The first 7 rows are patterns. Each new row is the sum of 2 different patterns, raised or lowered, with some noise. Before adding, each is slid sideways (what falls off one end comes back at the other), maybe read backwards, and multiplied by a number that may be negative. Names go in the order of the patterns.
(in the rows, 128 means zero)
Some rows, each with the names of its patterns after it:
[106 145 105 152  92 105 160 101 145 126  95 132 125 114 132 144 124 143
 156 151 162 164 145  93 164 145  91 120 103 128 149]
k_967
[126 145 146 122 127 150 155  99 101  94 137 129 148 138 142 148 162 115
 140 134 116 104 157 148  90 140 151 158  93 140  92]
k_853
[154 128 164 162 144 109 118  93  99 121 107 103 121 123 120 117 165 106
 126 137  98 126 106 123 136 157 138 105 157 152 139]
k_114
[ 99 127 135 102  97 122 118 163 122 156 108 161 130  90 155 165 100 154
 116  91 166 151  91 157  97 156 162  95  95 133 153]
k_725
[ 91 108 112 160 116 105 118 164 110 116 155 130 111 140 131 147 132 115
 101 145 160 133 137 150 135 110 100 132 132 123 116]
k_436
[109 152 156 161 130 126 114  97  90 141 100 162 109 138 162 111 121 116
 107 124 106 132 112 140 142 157 118 144 142  92 109]
k_970
[140 111 163 102  91 103 101 100 116 158 154 163  93 120 112 126 132 149
  91 156 108 135 105 119 160 116 155 142 126 108 112]
k_789

New rows. What belongs after each?
[122 115 123 115 126 107  84  90 116  98 119  79 132  90 133 131  80 118
 119  72 120 117 126  78 134 140 161 118 128 116  86]
k_436 k_970
[180 146 152 176 186 108 153 149 190 107 153 151 167 186 151 126 124 172
 180 139 155 155 150 178 140 179 158 143 201 147 174]
k_853 k_970
[106 154 111 166 136 134  97 126 150 120 108 149 140 107 129 161 154 117
 157 112 151 140  98 111 158 125 154 147 118 140 150]
k_853 k_725
[122 128 156 137 108 119 165  97 119 108 122 131 144 143 113 132 151 150
 145 123 133 122 111 105 126 130 115 150 110 117 144]
k_114 k_436
[ 95 112 108 110 126 118 113  90 106  96 123  97  97 104 117 120 112 111
 128  91 119  96 105 108 106 103 134 136 126 106 110]
k_436 k_970
[129 163 154 144 161 153 144 154 153 167 156 140 123 131 104 114 147 134
 122 128 136 129 140 160 116 144 154 107 143 138 140]
k_114 k_436
[131 123 155 147 108 117 155 127 146 131 110 146 142 112 159 101 125 154
 131 110 141 104 148 122 149 132 140 138 120 120 140]
k_725 k_789
[176 134 136 206 152 164 188 183 127 152 183 130 124 108 162 138 226 135
 134 187 176 189 148 120 208 175 215 136 197 170 128]
k_967 k_853
[126 149 137 124 138 182 174 144 185  98 156 184 130 140 176 111 180 191
 105 135 201 124 155 133 201 128 127  95 115 151 149]
k_725 k_436
[ 56  91  88 109 111 123 103  90  69  78  52 111  86 122  62 108 126  71
  83  85  83  83  92 103  85 106 110 113  89  88  91]
k_853 k_970
[187 134 151 128 138 190 170 102 175 203 171 174 184 153 134 166 153 161
 147 176 112 173 173 108 202 155 104 193 126 149 158]
k_967 k_725
[140  98 113  73 101 143  80  90 105  83 102  75  73  80 120 105 126 129
 131 115 124 133 117 127 120  63 138 104 111 123 127]
k_967 k_114
[158 150 152 159 138 131 122 141 147 146 183 156 150 122 115 109 136 158
 152 172 168 131 166 128 169 134 136 157 143 158 152]
k_970 k_789
[130  85 122 131 105 100 120 108 149  73 104 153 145  90 114 152 142 122
 136 133 116 143 106 115  83 124  93  93 129 117 104]
k_725 k_436
[119 110 137 125 123 109 124 134 114 110 114 136 110 153 135 121 115 144
 139 128  98 109 100 130 119 119 117 130 125  97  82]
k_853 k_436
[122 125 153 130 114 104 124 109 120 111 121 153 130 117 119 111 106 106
 113  96 110 111 110 135 153 132 117 152 124 126 126]
k_853 k_114
[167 167 176 190 159 159 159 119 147 144 143 153 150 155 156 145 177 144
 150 154 127 141 128 146 178 163 159 155 181 185 167]
k_967 k_114
[190 155 145 163 176 174 157 191 168 173 164 158 151 162 105 130 139 158
 189 138 127 181 151 163 110 175 126 162 165 141 133]
k_967 k_853
[127 163 187 176 135 173 144 151 157 102 129 161 180 116 115 171 125 172
 145 112 195 125 156 127 167 141 103 158 108 116 162]
k_967 k_114
[134 181 130 143 132 125 153 131 159 167 160 154 136 127 142 165 168 138
 153 145 145 128 140 149 139 142 136 138 138 171 163]
k_970 k_789
[ 67 102  91 137 157 122 126 117 148 161  60  92 105 125 105 107 114  91
 133 136  75 153 102  91  81 128 100  54 113  99 101]
k_853 k_114
[174 148 157 122 125 113  96  82 152 104 155 126 155 141 107 151 116 101
 110 138 128 144 141 132 144 130 143 133  87 135 134]
k_853 k_970
[163  98 139 147 129 170 134 105  87 148 135 138 176 185 127 162  80 153
 105 115 123 136 166 132 110 167 111 153 146  95  92]
k_725 k_970
[136  89 155 147 129  97 150 157 109 149 144 123 140  96 131 149 160 119
 115 139 126 126 144 154 168 119 110 119 145 156 145]
k_114 k_436
[ 95  91 118 118 115 127 143  90 115  90 123 128 125 161 130 150 148 142
 161 101 142 138 119  97 112 110  86 154 134 120 134]
k_114 k_970
[163  75 103 140 137 143 122  62 119 103 133 114 142 185 100 173 105 139
  95  75 150 114 167 117  92 119  93 111 102 138 120]
k_970 k_789
[104 120 163 126 141 129 110 150 111 111  89 107 105 116 123 118 122 152
 142 139 137 119 119 150  98 137 154 132 137 135 127]
k_967 k_853
[150  91 142 111 134 115 105 101 119 144 157  97 117 130 130 119 128 147
 113 136 117 107 119 130 118 117 147 103 131 111  92]
k_967 k_789
[ 89 130 112 115  71  99 117  83  65 100 118  68 143  95  83 121  94 109
  88  87  79  58 113  89 108 116  86 120 118  93 123]
k_967 k_853
[101 123  69 137  85 109  53 124 104  79  62 118  95 157 114 123  72  69
  64  63  41  90 119  82 119 106  61  81 144 112  69]
k_853 k_789
[145 113 129 103  62  98 101  88 100 118  58 137 145  60 119  69 105 123
  57  79  92 128  89 121 100  94  88  67  78 113 114]
k_725 k_970
[100 142 154 158 157 155 133  88 164 141  84 103  94 117 125  94 146 107
 142  78  98 146 104 133 103  96 132 102 112 136 138]
k_967 k_436
[ 78  94  96  76 119 101 116 120 110  94 103 120  51  84 100 112 110 144
  90 104 104  52  56 131  61 146  71  96 147 100  92]
k_725 k_970
[156 176 150 119 133 188 121 111 137 211 124 160  86 115 134 189 135  95
 153 166 166 145 165 149 148 108 127 135 165 142 192]
k_853 k_436
[122  81  93 102  90  87  87 141 103  82 112  77 109  77  84  81  94 107
 136 126 122 103  98  64 108 116 103 124 118 103  92]
k_436 k_970
[128 136  91 104 114 139 124 134 117 120 104  99  82 124 104 137  93 137
 136  94 106 120  94 105  84 115 102 126 128 126 102]
k_436 k_970
[137 158 147 137 130 135 151 132 132 171 167 168 134 154 132 128 122 122
 113 143 126 148 157 160 112 122 170 139 123 107 176]
k_853 k_436
[113 107 149 113 161 125 143 149 109 135  95 134 156 111 149 173 171 163
 148 139 120 152 148 124 145 144 117 130 153 109 158]
k_967 k_970
[152 125 154 149 149 158 145 135 155 152 133 150 188 159 175 151 168 126
 140 175 153 151 160 124 179 146 135 189 127 157 181]
k_725 k_789
[128 132 137 179 168 141 122 137 146 158 155 185 185 157 133 171 142 169
 154 114 164 178 148 153 182 158 130 153 169 129 113]
k_436 k_970
[116 110  84  79 106  96  78  62  99  71 134 129 104  76 116 129  88  73
 103 117  87 120 102 107  93 114  94  93  84  68  70]
k_853 k_114
[ 82 123  85 118  83  75 145  78 141 131 116 111 129 119  84 109  95 153
 167 169 146 145 118  56 110 141  60 143  77 125 170]
k_967 k_970
[124 113 128  87 149 140  89 125 118 129 113 115 132 117 149 106  81 137
 115 101 106  97  96  99 119 101 108 115 125 110 144]
k_967 k_853
[106  74  87 110 117 101 123  72  92  87 106  92 103 112 116  91 129  74
  84 107 133  77  74 124  97 110  82  92  97  93  80]
k_853 k_725
[136 152 177 151 125 144 151 163 147 190 155 142 148 185 152 165 186 175
 136 157 181 142 124 159 162 129 155 163 170 171 163]
k_853 k_436
[149 175 136 152 181 184 120 135 171 123 160 146 132 152 160 143 181 106
 135 154 143 134 169 127 150 135 167 137 155 146 147]
k_853 k_725
[149 142 137 118 122  70 110 116 108  95  91  97 141 175 140  80  94 154
 113  97 130 128 141 121 160 113 106 101 133 124 126]
k_853 k_436
[162 122  83 129 133  82  93 119 107  82 138 118 142 150 159 118 144  97
 115 116 123 142 139 117 128 115 115  69 135  89 127]
k_853 k_114
[123  73 109  73  97  88  78 109  86  76  86 109  92  77 100  75 107 126
 109 119 115 102  79  60  63 125  83 115  87 105  90]
k_970 k_789
[119  99  95 109  94 100 138  96 102 121  71  96  76 121 122 138 117 101
  98  99  70 111 102 139  78  99 139  82 117  87  75]
k_725 k_970
[149 114  70 146  96 125 155 137 144 119 191 131 157 165 161 103 194 111
  70  91 117 156 176 134 180 132 118 109  94 176 121]
k_967 k_789
[175 106 121 169 173 127 189 102 186 175 126 130 169 146 177 189 128 154
 170 127 182 140 200 129 127 114 116 144 144 145 189]
k_725 k_789
[105 139 142 119 123 163 157 146 159 174 153 146 108 143 117 127 119 133
 157 129 104 170 113 138 145  93 127 148  93 154  96]
k_114 k_725
[133 140 156 130 125  90 129 121 108 106 135 133 136 141 128  88  82 136
 103  84  78 149 106 147 115 128  91 124 125  81  94]
k_853 k_114
[197 113 145 138 115 131 159 151 144 139 168 170 177 173 131 137 174 114
 174 204 158 175 141 181 152 191 197 178 162 155 148]
k_967 k_436
[120 117 116 112 112 109 132 140 127 120 134 135 159 142 139 108 120 138
 138  85 146 128 120 133 140 118 123  97 113 125 148]
k_436 k_970
[165 118 177 147  96 141 148 162 158 150 143 139 169 120 114 143 141 111
 119 188 142 138  94 111 109 139 145 131 147 173 144]
k_436 k_970
[148 151 173 130 109 120 114 122 119 134 106 135 126 169 133 124 137 131
 112 138 123 155 112 167 156 154 135 123  92 122 138]
k_436 k_970
[123 115 112 126  99 132 116 116  77  82  59  85  82  77 104 107 104  78
  75  99  82  99 112  96 118  78 112  84 127  98  64]
k_114 k_970
[148 131  93 104  98 123 138 180 109 121 152 121 130 142 102 170 111 155
 138 152 148 106 140 120 120 161 123 145 154 148 116]
k_967 k_970
[114 115 110  75 106  92 102  77  91 102 104 103 157 108 122 109  83  91
 102 116 113 145 123 101 127 132 108 129 104 132 135]
k_114 k_970
[108  75  89  95 120  82 149  89  53  95  49  75  93  90  96  94 109  87
  86 119  86  69  81  85  62 113  70 128 129 100 103]
k_967 k_970
[ 88 123 133  43  92 105  77 106  72  90 115 119  83 115  53  67 129  82
  93  93  49  83  53  84  93 139 134 115  70 109  66]
k_725 k_789
[119 102  99  98 112 123 105 104 115 117 130 119 136  90 117 127 108  97
 115 117 105 124 126  98 121 118 116 130 128 122 113]
k_114 k_436
[ 94  72 116  80  95 114  95  80  85  98  87 100  97  80 111  94 110  86
 102  98  93  85 111  78  77  71  80  98 102 120 103]
k_436 k_789
[181 199 134 172 146 127 182 163 141 171 146 183 195 136 147 171 162 136
 150 176 157 155 159 151 176 144 161 154 168 178 129]
k_725 k_970
[ 88 105 111  76 123 109  66  99 101 129  81 120  95 113  78 106  60 150
 137 114 104  70  78  93  70  81 140  85 106  91  76]
k_967 k_789
[ 80 123  73 101  84 129  61  75 104  70  94  97  49  96 108  69  76 120
  77 108 131  94 109 140  95  74 113  94  71 100  66]
k_967 k_725
[141 101 115 103 111 181 136 172 116 107 108 117 124  97 160 131  83 131
  77  85 106 181 132 136 116 130 107 115 143 117  77]
k_853 k_789
[111 146 136  70 130 105 119 133 124 122 114  98 118 133  88 104  76  97
 102  82 146  96  89 170 137 122 117 113 127 113 135]
k_967 k_725
[134 159 153 144 168 121 176 182 114 149 131 166 120 135 146 139 170 145
 105 162 123 129 105 116 130 132 138 137 141 165 149]
k_967 k_436
[119 132 135 140 134 112 182  97  91 129  92 159  68 124 122 145 125 154
 126 171 174 179 125 109 115 120  68 126 166 108 167]
k_114 k_789
[ 87 132 119 171 108 171 177 133 136 142 121 138  89 116  99 165 163 156
 122 163 159 104  89 131 123 184 178 148  98 141 136]
k_853 k_970
[ 66 109 133  59  74 124  75 150 163 119 115 160 109 155 134 115 114 135
  99  91  98 110  67 137 117  71 123 125 128  89 126]
k_114 k_725
[130  94 128  83 128 154 146 102 110  84  89 108 100 129 115 114 109  89
 120 130 150 124 140 112 116 113 102 153 106 119 109]
k_725 k_789
[153 135 146 145 112 112 142 125 185 125 144 113 150 128 108 177 181 137
 140 129 107 167 160 126 143 133 151 168 108 112 162]
k_725 k_789
[118 108 141 136 108 119 132 143 146 152 129  87 134 129 143  78 142 132
 101 112 131  96 137 118 131 126 130  95  86 102 105]
k_436 k_789
